The rows are grouped in 3 different ways at once. Each group adds its own fixed numbers to the row, and there is some noise. The rows also spread widely along 11 directions, which tell nothing about the answers.
In the rows, 128 means zero.
Some rows, each with its group in each grouping after it:
[140 132 118 120 103 124 141 142 134 117 126 133 131 136 124 130 165 132
  93 144 104 129 139 124 132 123 134 130 132 154 114 120 130 127 132 157
 136 124 143 106 128 130 119 151] => fadi j_377 j_249
[137 111 115 135 147 132 163 131 120  98  98 172 157 101 144 143 176 139
  72 133 129 148 166 104 105  90 139 118 133 155 121 126 102 135 146 164
  87 153 105 149 130 152 111 160] => Gazo j_353 j_964
[115 165 119 111 124 110 107 124 136 140 103 141 126 150 131 136  95 116
 131 146 128 116 108 126 116 149 127 129 128 137 109 136 121 109 117 119
 132 118 126 114 114 122 145 111] => Gazo j_495 j_61
[124 120 144 117 128 125 101 148 150 126  86 158 169 154 163 159 142 148
  98 118 153 140 132  94 105 103 125 109 150 122  93 147 108 132 120 144
 129 108 145 130 152 138 126  94] => fadi j_158 j_61
[148  88 125 142 154 124 132 122 128 138 138 138 117 125 130 151 165 162
 111 121 162 151 132 141 104 109 173 125 129 151 124 134 143 105 137 154
  93 114 114 148 143 119 127 117] => bevud j_158 j_964
[184 101 114 147 132 114  94 135 113 158 105 114 149 169 113  91 154 147
 102 144 147 185  89 162 105 131 178 123 166 147 125 102 150  51  68 128
 135  86 139 121  78 111 153 110] => Kepup j_221 j_605
[165 102 112 135 150 122 144 139 158 132 120  87 130 101 148  89 143 137
  82 136 126 149 118 178 102 133 150 151 134 159  99 138 138 134 160 175
 126 128 134 118 144 111 135  69] => Kepup j_377 j_249
[101 117 114 173 142 134 136 100  68  83  98 183 148  99 120 138 164 147
 146 148 117 112 140  96 124  84 127  99 109 132 157 101  75 136 155 151
 101 159  92 191 116 143 135 190] => bevud j_495 j_605
[144 147 113 110  86 120 157 157 136 140 150 133 104 157  95 106 169 127
  98 156  74 138 140 130 132 128 155 128 121 145 138 130 159 130 112 142
 164  99 143  91 109 127 116 172] => Kepup j_221 j_249
[ 99 107 120 125 174 135 119 129 130 158 118 154 130 148 100 178  72 156
 115 147 184 154  82 103 109 150 120 120 142 128  85 195 126  94 121 121
  55 136 101 115 163 132 112 139] => bevud j_353 j_61
[163 118 159  68  78 129 114 171 167 155 130 142 159 207 166 124 135 141
  86 124 122 123 124 110 117 110 143 131 173 125  96 124 135 123  92 155
 169  89 173  84 138 133 114  96] => Kepup j_221 j_964
[109  97 141 117 139 152 133 134 128 131 118 135 135  76 133 139 169 143
 115 135 107 118 148 111 124 107 102  91 102 132 104 137 140 194 167 164
 121 176 134 138 136 133 148 154] => Kepup j_221 j_964
[126 134 123 127 148 108 137 124 143  90 138 187 147  95 151 131 133 128
 129  94 127 125 153  75 114  66 127 126 106 128 146 131 102 148 132 115
 109 148  90 154 146 142  73 164] => fadi j_221 j_61
[122 116 139 114 169 133 116 146 168 171 160 151 103 125 116 163  86 147
 107 122 188 163  96 130  91 139 143 115 129 136  79 209 155 110 122 122
  75 137 105 105 173 119 105 118] => Kepup j_221 j_964
[154 128 114 144 134 115 122 145 155 107 131 143 141 120 129 100 163 140
 117 112 104 152 127 123 109  93 164 134 114 119 157 120 128 127 120 126
 141  92 119 138 126 126 102 127] => fadi j_221 j_249
[141 191  75  73  55 109 215 159 142 105 108 123 102 201 126 106 121  94
  52 218  36  86 171 141 159 154 132 176 151 169  98 120  87 127 160 180
 148 111 128  51 142 120 100 133] => fadi j_158 j_964
[117 117  81 116 138 127 171 194 148 118  84 141 155 105 115  50 169 115
  61 163  32 145 151 118 135 134 105 144 118 132 130 143 120 159 128 131
 139 109 157  93  91 151 145 167] => Gazo j_495 j_964
[167 154 107 108 113 102 171 105 140 113 151  97 104 115 139  93 116 109
 118 145  82  93 139 152 142 127 140 172 119 167 122  92 133 134 159 144
 144 148 109 108 130 105  95 124] => fadi j_221 j_249
[149  80 127 126 185 110 109 115 133 143 119 106 142  82 148 119 125 144
 113 108 166 148 115 135 119 118 116 139 134 154  99 131 148 121 125 134
  89 161 123 127 120 123 125 116] => fadi j_377 j_61
[162 109 129 123 106 117 144 124 102 114 136 161 132 198 121 156 148 158
 100 132 160 140 125  95 128 104 156 135 175 153 115 121 117  77 110 158
 107  97 117 121 130 144  68 157] => fadi j_158 j_249
[125 160 119 114 111 122 150  87 124 103 154 128  99 137 120 133  66 126
 159 142 111  67 107 111 154 130 112 154 123 138 123 120 111 135 160 127
 124 158  83 121 146 119  88 146] => fadi j_221 j_249
[123 123  97 171 230 100  95 136 126 143  58 143 173  37 138 145 112 120
  51 141 186 230 123 143  71 138 127 105 116 166  87 153 117  80 102 123
  54 173  96 132 136 110 187 106] => bevud j_377 j_964
[152  85 130 114 116 137 177 122 100 121 150 131 134 122 126 105 175 147
 110 142 100 103 147 118 146  89 126 129 139 159 122 106 134 155 151 173
 124 161 126 131 119 147  92 179] => Kepup j_221 j_605
[133 114 123 103  96 137 147 113 104 103 111 135 139 149 141 111 145 136
 130 142  89  77 134 115 150 116 120 140 145 143 128  89 106 139 154 165
 138 140 127 126 101 141 125 145] => Gazo j_495 j_964
[158 101 125  88 131 120 162 137 178 132 194 143 102 138 142 123 123 142
 104 109 132 112 137 130 129 105 152 168 137 148 122 156 145 133 136 142
 105 124 120 100 158 132  51 144] => fadi j_377 j_964
[121 114 138 134 133 129  98 127 140 136 113 121 142 131 128 119 124 150
 137 120 124 130  99 115 122 134 112 127 131 110 122 128 138 134 127 127
 142 104 138 136 126 124 142 119] => fadi j_158 j_249
[113 111 132 133 169 137 102 111 158 129 128 131 127  72 146 142 111 147
 140 113 150 122 116 128 107 109 124 118 107 124 110 148 128 154 162 131
  99 159  97 155 162 109 132 104] => fadi j_221 j_964
[133 130  85 103 141 119 180 185 195 154 167 115  85  91  87  72 158 112
  81 159  45 151 150 154 134 144 133 149  85 143 130 178 177 161 138 108
 133 105 137  74 124 118 111 165] => fadi j_221 j_964
[117 143 115 106 151 118 125 142 182 156 157 135  97 124 124 130  69 124
 116 142 136 125 103 138 121 151 119 148 117 132 106 184 139 120 129 107
 102 130 112  88 160 111 108 120] => fadi j_377 j_964
[159 159 139 111 125 118 122 137 157 138 120 145 126 134 169 186 150 125
  69 138 176 167 155 151  68 103 186 105 135 175  79 138 123  99 132 178
 112 144 121 120 171 108 132  72] => Kepup j_221 j_964

New rows. What belongs after each?
[157 133 117  85 104 109 165 163 136 135  86 106 167 170 155  90 109 109
  44 166  92 134 129 124 130 150 102 165 178 158  70 117 114 125 126 171
 145 122 163  68 131 134 119 105] => Kepup j_158 j_249
[136 159 124 126 122 111 128 138 150 119 132 150 137 110 134 131 153 124
 104 129 106 145 144 116 113 104 141 116 105 140 132 121 132 136 123 129
 143 122 125 125 133 122 118 144] => fadi j_221 j_249
[124 107 152 123 117 151 111 124 137 131 124 140 135 144 137 164 143 165
 125 124 151 127 113 113 118 113 136 109 138 123 107 137 128 137 140 155
 122 122 136 141 148 129 119 121] => fadi j_353 j_249
[137 179 106 124  96 119 144 139 143 101 106 137 130 138 133 128 140 117
  97 157  86 129 144 131 114 115 149 127 116 147 122 118 100 134 146 153
 151 114 119 117 142 115 124 118] => fadi j_221 j_249
[148 130 125 113 125 125 116 137 164 129 113 140 140 143 161 138 128 132
  92 122 143 127 125 138 107 126 151 131 144 141 103 136 115 117 137 160
 123 124 129 109 151 118 132  72] => Gazo j_377 j_964
[132  72 131 125 144 153 137 148 143 140 152 133 127 135  98 132 160 170
 114 137 131 138 106 123 125 112 139 115 136 126 101 176 145 139 148 142
  98 116 136 120 149 134  89 148] => fadi j_221 j_605
[119 133 128 174 146 132  79 106 116  94  96 149 154  97 121 128 148 150
 160 113 135 140 106 113 106  95 141  94 103 105 160 104 109 133 137 124
 135 116  91 183 120 114 152 119] => fadi j_221 j_249
[102 134 143 115 105 133 117 105 130 110 159 173 138 159 118 126  75 141
 180  98 121  64  89  70 155 125 101 139 130  95 158 127 119 144 121 107
 135 128 108 134 127 154  95 171] => Gazo j_377 j_249
[142 136 134 116 157 116 108 132 150 153 120 141 131 121 149 152  98 129
  95 133 174 164 114 140  89 129 147 118 135 150  81 157 132  99 120 135
 101 146 104 118 153 110 131  89] => Kepup j_221 j_964
[127 148 129 133 142 113 111 129 133 133 116 152 129  99 128 142 150 128
 111 133 136 159 133 124 101 115 139 112 106 149 123 129 143 117 115 123
 125 130 125 135 114 118 133 154] => fadi j_495 j_249
[125 147  91 110 126 114 163 151 172 132 162 142 104 111 116  91 121 116
 115 141  65 116 137 129 135 131 145 156  91 131 152 145 139 148 140 113
 133 110 115 101 143 121 111 144] => bevud j_221 j_964
[141 105 119 107 148 128 159 134 169 138 143  98 100 112 139 110 125 139
 103 142 106 113 132 154 131 139 131 154 127 147  98 150 142 152 173 155
 108 128 126 112 150 110 114 104] => fadi j_158 j_964
[ 97 110 131 130 150 136 123 158 155 146 118 151 154  96 141 115 128 135
 110 128 109 126 121 112 110 119 112 121 106 119 108 158 122 165 147 131
 124 135 150 134 153 134 144 132] => bevud j_495 j_605
[122 167 130 115 120 112 114 141 170 133 122 146 136 120 144 150 114 116
  98 130 133 138 129 118 107 131 122 124 116 136 104 149 124 131 121 135
 136 131 138 106 157 119 132 115] => fadi j_377 j_249
[158 144 141  88  74 126 136 110 129 112 133 126 120 157 156 142 153 132
 122 141 104  78 155 128 139 101 144 133 140 155 127  75 117 139 143 170
 161 136 131 119 123 113 118 123] => fadi j_221 j_964
[131 115 128 133 145 124 122 146 142 128 124 160 137  97 134 107 168 136
 104 122 124 153 144 125 106 103 136 115 114 133 145 134 137 142 115 136
 126 135 128 134 119 129 137 149] => Kepup j_377 j_964
[148  96 162  85 129 136 125 139 198 142 169 116 143 101 178 116 138 137
 119  89 115  91 138 122 116  92 125 147 119 132  97 140 147 191 161 146
 145 141 160 124 172 123  95 104] => fadi j_221 j_605
[113 149 107 143 147 125 121 162 181 127 118 165 139 117 128 111 107 128
 113 119 115 152 104 120  92 133 145 134 106 107 129 179 119 125 135 110
 126  86 120 129 149 132 121 106] => Gazo j_495 j_249
[118 141 130 128 127 124 128 129 166 129 158 161 108 140 135 180 125 149
 128 117 154 125 128 124  98 101 180 114 108 132 118 175 119 130 159 146
 106 116 102 138 193 115 103  96] => bevud j_221 j_61
[160  93 142  97 154 108 114 137 128 143  83  91 198  91 177  89 110 119
  68 123 124 135 117 120 131 133  67 157 161 159  70  99 137 138 113 150
 135 167 169  91 111 129 145 111] => fadi j_377 j_249
[106 173  91 133 113 141 138 145 154 116 116 138  93 137  93 141 134 133
 116 182  92 133 128 148 113 144 155 108  99 128 126 166 107 130 158 139
 126 108 102 108 155 101 140 119] => fadi j_221 j_964
[178 136 172 117  96 117 103  85 150 164 198 114  71 141 145 185 167 150
 147 102 195 127 131 177  93 116 201 113 123 170 122 111 186 103 129 171
 141 129 134 132 142  96 125 102] => Kepup j_377 j_249
[147 110  94 161 141 121 116 102  95  83  80 148 168 158 143 102 101 149
 126 139 143 118  99 129 123 113 148 145 164 128 150  81  58  83 132 152
 113 123  81 158 124 127 137  83] => bevud j_377 j_964
[104 119  98 140 144 137 120 134 149 141 129 125 105 117  87  90 114 141
 151 143  92 119  91 141 137 161 122 136 107 108 153 148 149 133 137 110
 123 107 117 122 107 120 154 137] => Gazo j_377 j_964
[ 81 126 132 158 153 141 103 110 136 150 152 145  99  88  97 159 110 152
 166 132 143 117 105 125 121 143 125 101  82 117 140 170 142 144 150 112
  96 151 107 144 152 115 153 156] => bevud j_377 j_605
[143 120 141 110 149 116 109 132 148 137 126 148 149 117 165  98 108 128
 118 103 142 129 127 126 103 106 134 146 139 133 125 118 127 128 105 126
 134 129 124 141 115 130 122 115] => Kepup j_495 j_964
[142 126 138 114  86 149 113 108 122 174 146  84  79 173  97 161 142 156
 151 166 132 108  89 175 130 174 162 106 136 156  91 131 172 103 143 157
 138 118 149 104 117  97 167 106] => Gazo j_221 j_605
[124 189 100 104  77 120 146 122 151 122 113 102  81 152 123 134 137 114
 134 190  74  79 141 171 131 151 146 137 108 151 114 123 115 141 174 161
 160 122 131 107 133  93 151  96] => fadi j_495 j_61
[124 130 144 119 112 134  84 153 145 168  92 130 160 146 128 137 136 133
 101 147 130 148  98 127 113 160 112 103 137 130  96 135 149 113  95 128
 151 112 177  98 109 122 190 120] => Gazo j_377 j_605
[156 101 153 117 131 122 118 137 126 123 131 170 160 135 143 169 173 151
  82 108 165 166 134  88 106  76 150 106 145 155 104 132 133 114 101 153
 111 126 134 128 139 139  87 158] => fadi j_221 j_249
[137 154 113 116 136  94 100 130 122 162 101 124 130 126 104 133 127 113
 106 159 129 166 116 134 120 146 121 114 124 154 117 119 155  82  71  93
 128 125 131  94  82 107 162 154] => fadi j_221 j_61
[110 142 144 123 109 135  98 160 147 139 102 169 162 150 136 133 129 136
 104 139 132 139 115 105 108 122 121 101 136 109 114 150 110 133 106 137
 145 115 155 114 141 136 151 135] => Kepup j_377 j_605
[145 198 111  73  89  93 188 116 139 101 154 162  98 138 169 145 113  85
  93 158 101  87 192 120 132 100 142 168 124 190 125  99  90 122 143 155
 127 163  97 100 138 122  67 163] => fadi j_495 j_964
[148 125 101 132 149 119 155  85 107 103 139 123 123 131 146 107  59 131
 134 144 151  96 100 145 123 125 129 176 161 156 112 117  85 102 162 158
  85 170  63 138 146 119  85 107] => Kepup j_377 j_605
[154 145  93 135 153  95 125 167 167 111  81 139 181 109 160  77 115 109
  57 131 108 172 127 134  99 124 128 158 138 140 112 127 103 114 109 130
 138 106 136 102 136 122 122  96] => fadi j_377 j_249
[161 154 125  89  94 109 149 117 149 148 153  99  78 157 132 130 133 126
 119 159 109 105 147 168 135 149 154 154 128 165 116 103 160 110 136 147
 146 118 133  95 113  99 128 121] => fadi j_158 j_964
[157 224 140  94  57  99 137 107 119 143 147 142  83 173 137 199 135 103
  94 170 139 125 161 141 105 128 177 110 122 192 104 101 135  86 117 169
 155 149 122  90 136 100 129 137] => Kepup j_221 j_249
[164  69 109 143 181 112 146 131 129 104 122 148 171 112 157  81 123 144
  93  94 140 153 112 114 108  88 153 173 154 145 128 116 103 108 131 148
  93 119 109 155 137 146  77 118] => bevud j_495 j_249
[ 84  82 107 178 155 170 118 122  91 106 117 167 107 123  55 145 160 184
 154 153 134 139  99  99 137 119 123  85 117 102 154 167 114 124 145 129
  76 124  83 158 118 140 127 193] => fadi j_377 j_964
[101 139 126 109 107 126 146 135 105 157 123 132 110 168  90 162 106 138
 102 181 114 120 110  97 154 170  99 119 131 152  90 147 143 115 125 138
 116 133 141  80 132 131 135 178] => bevud j_158 j_249
[164 136 147  77  91 120 120 133 165 155 154 119 112 151 147 133 155 131
 108 126 117 114 142 139 123 114 156 133 135 152 115 109 159 124 115 144
 158 114 157  97 126 109 125 117] => fadi j_221 j_964
[185 127 161  87 127  99 135 109 121 137 113 132 166 128 190 170 138 122
  57 113 180 150 160 111 106  93 135 141 163 191  75  84 131  97 102 169
 114 170 143 115 128 128  95 136] => fadi j_353 j_249
[196  80 100 117 149 126 169 155 165 146 123  54 130 119 140  67 149 137
  58 146 105 159 109 196 105 137 167 172 159 168  69 142 150 126 166 186
 124 114 145  97 150 109 115  46] => Kepup j_221 j_249
[145 150 113 125 135 107 141 170 174 107 115 182 177 133 154  94 130 115
  75 108 104 165 143  90 104  87 141 155 132 113 153 135 108 121  91 107
 138  86 129 124 131 147  77 150] => fadi j_353 j_249
[130 114 140 111 112 142 128 129 127 178 128 100 110 151 106 135 138 144
 118 174 125 128 110 154 126 159 132 115 139 147  99 141 162 124 127 149
 128 128 157 106 114 113 155 139] => Kepup j_353 j_605
[177 104 101 129 114 114 142 126 122 149 161 106  81 126  94 105 216 143
 110 150 101 153 147 179 138 129 179 136 121 174 163  95 188  93 100 137
 138 106 142 105  66 108 131 178] => fadi j_377 j_964
[ 91  91 106 172 145 155  98 137 134 126 115 162 136 141  78 104 137 172
 169 128 109 137  85 113 124 126 148 112 114  72 186 143 122 121 114  99
 116  69 109 167 109 133 152 147] => bevud j_353 j_964
[147 111  71 124 143 108 176 153 142  76 107 148 164 135 139  38 115 117
  97 136  65 109 134 108 139  93 128 187 147 123 145 120  78 137 139 127
 126 101 104 126 116 151  60 136] => fadi j_495 j_61
[120 132  95 127 125 121 151 181 178 126 127 135 137 101 113  60 159 118
  92 152  38 132 142 131 135 127 114 145  96 116 150 150 131 170 134 120
 159 101 157  96 120 131 132 160] => fadi j_377 j_605
[130 133  94 140 124 136 147 100  85  92  85 118 132 144 127 104 112 130
 131 187 100  92 110 139 140 131 121 143 151 149 114 101  71 115 166 165
 114 144  99 136 115 118 131 125] => fadi j_495 j_605
[ 97 150  93 170 142 124 117 183 164 126 122 177 125 126  82  88 157 135
 127 142  79 171 120 112 109 123 147 112  90  82 182 167 134 124  98  77
 141  51 127 137 111 129 136 173] => fadi j_158 j_605
[184 128 120 108 109 108 152 105 126 121 143 115 117 162 151 119 126 131
 115 123 133 106 121 155 124 125 175 170 157 175 112  97 130  95 140 163
 129 120 120 117 120 122  92  98] => Gazo j_495 j_249
[172  76 134  83 112 147 148 122 125 166 128  57 112 131 126 136 183 155
  83 162 115 123 125 177 137 158 141 125 154 190  59 124 175 135 163 196
 126 151 173  87 114 108 162  93] => Gazo j_221 j_964
[142 105 130 153 156 118 142 100 108 114 157 154 117  98 121 109 144 147
 143 100 140 132 133 110 120  94 143 138 115 136 161 111 140 128 129 132
 107 134  94 167 114 138  93 176] => Kepup j_158 j_249
[128  98 106 147 154 129 116 125 101 122 105 134 143  96 111 106 152 148
 126 139 109 144 121 123 131 113 132 117 113 134 148 104 131 124 124 129
 119 134 112 148  98 121 158 149] => bevud j_221 j_964
[113 181 104 130  89 126 149 149 143 111 140 185 110 185 107 163 122 128
 100 174 124 124 132 110 120 119 156 123 130 130 129 164  87 100 129 139
 118 102 101 101 166 130  86 161] => fadi j_377 j_605
[175 111 132  99  81 125 129 136 100 133  75 121 187 218 152 138 137 146
  67 153 136 135 109 115 129 125 148 145 195 157  90  86 104  78  99 179
 142  99 164 102 122 138 128  95] => bevud j_353 j_249
[111 175 129 106 117 116 101 142 181 165 139 129  96 119 127 146 117 110
 118 149 115 129 130 152 114 155 131 120  95 136 123 147 159 129 115 113
 148 123 141  92 138  98 157 122] => fadi j_377 j_964
[144 134 154  84  99 125 131 134 164 136 130 128 142 119 187 117 156 120
 118 113 102  86 160 129 117  93 133 136 122 136 113 111 128 181 152 168
 175 138 166 130 141 128 126  95] => Kepup j_495 j_61
[123 154 124 124 136 124 145 137 168 161 184 153  66  96 103 144 162 129
 125 132 121 150 160 149 100 125 168 119  79 143 158 156 175 133 124 119
 116 123 113 130 126 114 118 178] => Kepup j_353 j_964
[135  76 118 150 161 142 123 132 141 120 129 116 131  97 113  93 160 159
 144 115 115 134 101 145 116 118 143 133 121 118 132 138 142 146 158 140
 122 104 129 162 121 125 118 117] => fadi j_495 j_249
[158 126 147 124 129 112  88 163 183 147 138 160 158 123 152 117 173 139
 100  93 135 171 132 125  87  83 172 115 115 116 142 133 153 121  84 111
 154  78 156 134 129 121 125 118] => fadi j_221 j_605
[151 142 158  83  37 118 159  85  97 119 192 153  91 189 135 138 166 132
 163 119  91  40 164  97 175  97 136 146 136 160 172  54 146 139 121 148
 170 127 140 129  85 142  88 217] => Gazo j_158 j_605
